The first 10 rows are patterns. Each new row is the sum of 2 different patterns, raised or lowered, with some noise. Before adding, each is slid sideways (what falls off one end comes back at the other), maybe read backwards, and multiplied by a number that may be negative. Names go in the order of the patterns.
Known rows, each followed by the names of its patterns:
[ -2  -6  -5   8   0 -15 -19 -44   2 -42  10  20  -4   0   7  -8 -15 -12
  -4   7  11 -20  -3   1  -9  15 -16  14 -28  42   5 -28] | (5)
[ -2  10  -7  -6  14  -3   7   0 -10  -5   4  31   3 -16  15 -30  17 -14
 -18  -7  -6   0  -1  -5 -16 -17 -15   1 -11   0   6  -2] | (4)
[  1   9  -7   1  15   6 -21  -1  19 -19  21   4  39  -2  -1   0   6  -7
  22 -35 -44  -6 -29  21  11   4   1 -10 -15  22   3   0] | (1)
[  8   9   2  -9   0   6   0  26 -44 -34   4 -11 -27   0 -24 -16  -9  23
  44 -15  29  -2 -28   7  23  10  -6  -6   8   2 -34  -5] | (6)
[-11   3   0  -5  26   1   0 -14  18  19  12  21  -5   1 -20 -31 -15  19
   2 -12   3   2  -6  17   4  -6   6  43   8  18  -5  12] | (2)
[  8   0  -9 -12 -19  14 -30  23   5   1  -1   1  23  26   3  30  -7 -29
  43  11 -34   0  -8 -27   0  11 -13  17  -6 -13  11  18] | (8)
[  4   3  10  -6  -2 -31   2 -18  -1  10 -14   5 -42   7 -22  17   6  -5
 -16 -21 -38 -23  -2  -6  -4   2  -9   0  -4  -2  -2 -32] | (0)
[ -5 -16 -11   4   9  18  -5  -7  -9  11 -38 -15   8   7 -21 -44  33  -2
 -17  20  36 -27   7  10   0 -32   5  -2  -3   1 -11 -16] | (3)
[ 21   7 -28 -44  -6 -25  13  15  10  -2 -12 -37 -29  -1   2  44  33  -1
 -20  -5  13  -2 -29 -20   2   4  -3  -4 -14  -7  21   2] | (7)
[  0 -12  -1  -8   7  12  -4  20   8  -5  -1  16 -31  -8 -16 -44   3   6
 -41  -4 -15  27 -32  -4  19  19  30  -6  -3  28   3  44] | (9)

New rows. What belongs after each?
[ 17   7  14  18  31   9  10   5 -17   9  20  12   9  11   8  22  13  16
  29   5  -3  20  -2   5   6   0  24   6  15  24  -6  25] | (5) (0)
[-19 -10 -27 -14 -47 -16 -22 -18 -19 -13   3 -22   6  -3 -26   4  13   6
  -8   2 -21 -16 -28 -25   0 -13 -12 -32 -14  -7 -11 -10] | (4) (2)
[  4  13  14  17  45  28   0  11  22  18  32  21  27   7   8  42  14  32
  27  17   5 -14  23  30  31  40  38   2  47  51  22  44] | (1) (0)
[  6   2   7  15  24  -6  39 -11  -2  15   7   6  -4 -10  -3 -14   0  17
 -33  -5  32   8   8  21  -7 -11  30 -26  21   6   4  19] | (4) (8)
[-26 -11  19  11 -22  47  28   6  -2  29  51   5  19  16  13  -8   3  13
  24  17  27  16  27   7  -3   9   5  45   6  -4   2  28] | (4) (3)
[-17  -5 -24 -26  -2 -21  18 -30  -5 -43 -22 -25   2   0  18   3 -15  -7
  -9 -21  -3 -21 -28  -3 -16  -1 -24 -24 -39 -14 -14   5] | (8) (0)
[ 22 -43 -47  12  -7 -48  17  -7 -27 -19  -3  13 -22 -15   5 -15 -16 -16
 -13  -5  -4 -16  -7   1 -12 -18  -5 -20  10  -1 -16 -21] | (8) (3)
[ -2  16 -13 -15 -31   3 -37 -40 -14 -17  -5 -19  -8  -8  -5 -15  11 -24
 -28 -14 -17  -3  28 -40  -6 -56 -50  20 -13   0 -16 -31] | (1) (9)
[-21  36  29 -17   8  37 -42 -15  -8 -22 -27 -44  12   5  16 -19  31 -22
  14 -16  -1   2 -23  -3 -20   1  -3  20 -20  13 -12  11] | (0) (3)
[ -5   8  33  -7   1  25  -8  -7   4  -4   6  17  27   5   0 -17   4  -4
  16  11   1  20  -9   4   4  25   6  21 -15  -5   3   8] | (8) (0)
[ 11  31  62  17  46  35  20  32  52  -4  31  19 -20  21  17 -12  28  18
  42  22  34  38  38  71  52   0  54  40  52  -4  34  17] | (3) (9)
[ 32  17  26  19  31  34  33  24  27  27  17  38  21  16  26  46  45  39
  55  22  27 -12  15  42  20  52  28  20  45  62  45  47] | (1) (0)
[  0   0   0  -3   9   3   6  -4  11   5   4   6  -2  18 -13  11 -21   9
  25   8  -1   8   5  10  14  13  -3  12  27  19   7  13] | (4) (2)
[-13  16  21  14  10   2  28  19  21  18  -7 -26  -2  13  35  39  54  12
  -2  10  -9  24  -2  76  49   1 -16 -10  32  17 -29  -4] | (7) (9)
[  8 -33   3  26 -39  -9  18  17 -10 -36  -2  12  -3  -5  25  -7  18 -22
  13 -44 -18  16   4   2   4  -6 -26  12  24  48 -24  69] | (5) (3)
[-7 11 16 16 23 15 19 10  7 11 10 -8 10 17 18 27 38  4 24  7 24 18 29 18
  8 28 23 25 11 39  6 36] | (4) (0)
[ 31   4  43  17 -22  29  -6  10  12  12  54  12  35  34  10  30  56  -8
  34  25  43   9  40  18  12  54  39  24  42  10  -7  54] | (5) (8)
[ 19  11  45 -19  29 -18  10   9  15  23  34  16  23  33  35  19  17  12
  -6  11  21  -6  16  53  -8  12  42  22  39  30  14  28] | (1) (8)
[-29 -14 -47 -31 -22 -21 -39 -67  -8 -10 -40  11  11 -39 -18 -22 -24 -47
 -19 -15 -31 -43 -20 -44 -22 -44 -31 -22 -16  -3 -34 -33] | (5) (3)
[ 26  35  17  -3   9  16   5   7   9   9   2   6   1 -16 -13 -14  17   0
   2  22  14   8 -15  13  18  12  -4  -8  -4 -16   7   4] | (2) (3)
[15  0 29 46  7 15 38 18 29 28 18 14 19 22 25  4 22  7 15 11 17  6 26 26
  4 28 21 16 28 21  4 12] | (4) (8)
[  8  11 -23 -25   5 -11  -1  35  14  14  26 -16 -17  31   8  41   4  24
  -4 -10  -2 -19  -7  -2 -16   4 -29   3   7   3  21   0] | (7) (9)
[-61 -44   4 -13  13  -8 -25 -24   3 -25  -3 -40 -10 -24 -41   7 -22 -29
 -41 -15 -25   1 -25   3 -35 -42 -11 -29  19 -19 -28 -46] | (1) (0)
[30 29  5 34 31  3 12 37 29 36 32 21 12 16 42 12 28 19 26 51 28 23 23 33
 38 21 38 28 20 40 26 15] | (4) (8)
[ 20  41   5  13 -16  25  -8  39  44  -8  19  18  21  33  45  26  27  -4
  22  35   4  31   5  15  13  17  24  15  -3  -2   5  28] | (8) (0)
[ 10   3  12  10  37  53   9  27  27   7  25  36  20   4  35  31  48  19
   6  32  23  21  16  21  -1  18  25   1 -17  24  28  -1] | (1) (6)
[-18 -17 -25 -58  -7 -23 -13 -27 -19 -27 -19 -18 -31 -23 -18 -22  -1 -13
 -17  -1 -18 -33 -10   3 -13  -8  -1  -8 -28 -32 -30 -16] | (5) (9)
[ 22  14  32  38  12  41  14   0  -8  37  -5  48  18  28 -24   6  41 -11
  57  11  52  -4   2   1  46   2  30 -22 -35  10 -23  32] | (1) (0)
[-31 -23 -21 -16 -16 -18 -38 -16 -14 -12 -27   7   3 -20 -10   8 -42 -29
 -11  -7 -17 -34 -15  -7 -28 -11  -6 -26 -17 -21 -22 -18] | (4) (3)
[14 24 52 17  6 30 11 17 12  7 22 15  3 31  2 19 14 43 16 14 30 27 16 21
 26  1  0 18 34 -5 11 34] | (6) (8)
[-14 -21   4  -5  -7 -15 -19 -21  14 -12 -10  -5 -31   3 -28  23 -50 -10
   3 -17  -8  -6 -13   0   4   2  24 -17  15 -20 -30  -8] | (5) (0)
[-17 -32 -28 -15  10 -24  -5  14 -45 -27 -40  20 -41 -13 -12 -26 -67  40
  21 -19  13 -14 -31 -20 -14 -11   6 -26 -16  -5  -9 -31] | (1) (3)
[ 26  46   6  10   8  23  20  22 -13  14  21  22   8  23   4  -5  34  14
  36 -10  43  31  21 -21  15  22  30  12  43  -4  50  74] | (4) (1)
[-28  14   9  26  -2   7  14  33  34  24  13  -6   2  -1  -6  11   8 -11
  10   5  10   0 -12   1 -16   3  23  -9 -13   8  -3  17] | (1) (9)
[-23 -26 -19 -33 -24 -28 -30 -23  -9 -23 -34 -18 -36 -16 -54 -12 -29 -20
 -13 -15 -35  -4   7 -15  -6 -28 -31 -25 -19 -14 -13 -30] | (4) (1)
[ 28  11  20   3  31  39  18  19  12  35  -7  10  29  14 -20 -22  38  20
  18  54  37  10   0  37  18  11  29  13  25   4  15   8] | (0) (3)
[-12 -28  -5   1  22  -6  37 -25   9 -34  20   5  35  21 -14   9  -2  -1
  15  23  -4  12 -19 -16  20  41 -11  -1  38  10  27  27] | (8) (0)
[ 57  68  39  38  20  21  24  56  55 104  73  37  17  22  -4  54  38  70
  29  38  19  48  72  30  44  36  55  22  -2 -15  55  33] | (0) (7)
[  4 -28 -56 -22 -13 -28 -23 -33  -4 -12 -72 -32 -23 -22 -27 -38 -45 -25
 -36   4 -80 -62 -16 -40 -63 -31 -48 -49 -39  -8  11 -54] | (1) (6)
[ 21  23  41  73  -3  22  38   9 -26  43   7 -13  25  55  -7  22  19  37
  16  35  36  48  48  16  14  23  30  52  31   4  58  32] | (3) (9)
[ 18  55 -41  31  27  62 -19  50  79  18  23  76 -39  -3  28  17 -17 -15
  15   0  16  11  47  26 -21   3 -28  14   7 -25   0  -7] | (3) (9)
[ 14  18  29  24  14  14   3  19 -40  -5  16  27   0   3 -30  -8 -13  32
  58  -5  37   5 -18  26  50  18  -6   6  29  10 -43 -25] | (6) (7)
[-28 -19 -20 -15   4   0 -36 -40   2   6 -26 -30   4 -57 -63   1 -23 -20
  -1  16 -30 -22 -20 -27 -12 -12 -19 -10 -16 -10 -38 -47] | (0) (3)
[ 19  -4  -5   0  17   5  27  -2 -11  -8  10  -5 -24 -33  -4   4  28  28
   9   0 -14   0 -15  12  -2  49  -2 -22 -12  -6 -40  27] | (3) (7)
[  2 -68 -16 -16 -32 -67 -36 -38 -27 -29 -43 -33 -25 -72 -38 -54 -32 -22
 -34 -30 -40 -22 -68 -64 -18   4 -69 -61  -8 -22 -51  -9] | (5) (3)
[  2 -24   7  12 -11  -3  24 -16 -28  19 -16 -10 -46   4 -28  -8  20 -24
 -29 -14  -2   4  -9 -18   6  -6 -29 -24  20  -7  21   1] | (5) (6)
[-83  15  14 -41 -55 -19  12 -34 -28 -22   2 -43 -43 -40 -21  -6 -23 -18
 -18 -49  10   1 -36  11  -6 -37 -14  10 -54 -66 -47 -16] | (6) (3)
[ 51  11  16  35  62 -19  19  33  -4  -5  42  12   3  26  54  17  29  18
  16  18  16  13  42  27   8   8   3  20  31  29   6  54] | (2) (3)
[-36 -16 -29 -18 -11 -34 -48 -36 -32 -11   2  -3 -42 -10 -43 -12 -46 -30
 -19 -32  -2 -24 -14 -22 -15 -22 -18 -32 -16   4  -5 -19] | (0) (7)
[-62 -19  -7   5 -19  -7 -12 -32   8  16 -44 -20 -21 -23 -17 -12 -25 -10
  -3  19 -17 -26 -15 -12 -22 -19 -13 -18   6 -53   6 -52] | (4) (6)
[-39 -29 -22 -30 -24 -19 -40 -44 -23 -30 -59 -34 -36 -15 -34 -29 -30 -17
 -30 -29 -19 -32 -24 -51 -42 -47 -49 -23 -43 -33   2 -18] | (6) (2)
[-47 -13 -22 -32 -29 -16 -15 -35 -22 -29 -20 -42 -29 -39  -8 -19 -35 -21
 -24 -29 -23 -28 -37 -20 -43 -31 -47 -12 -38 -39 -20 -24] | (5) (3)
[-23  36  53  24  15 -12  -2  -4  21   1  35 -39  45  13 -19  -4   9   2
   1   3  13  -9 -50  26 -52  14 -10   6   8  17  -4   0] | (5) (1)
[ 39  -7  24  59  24  -1  25  30  33  35  31  58  50  16  -1  42  38  13
  23  15 -10  67  60  23  35  43  44  44  56  43  13 -14] | (6) (8)
[ -2 -19  17   1 -31   0 -14  28 -11  18  39  30  16   2  13  25   9  41
  -2  -2  10   0 -12  12  -5  25   6  11   7  19 -10 -13] | (2) (9)
[ -7  -8   5 -13 -30  -2 -31  -4 -19 -20 -11 -17 -13 -11 -23  -4   5 -28
  -8 -12 -21 -20 -19 -31 -20  -7 -27 -16 -24  -9 -27 -12] | (5) (9)
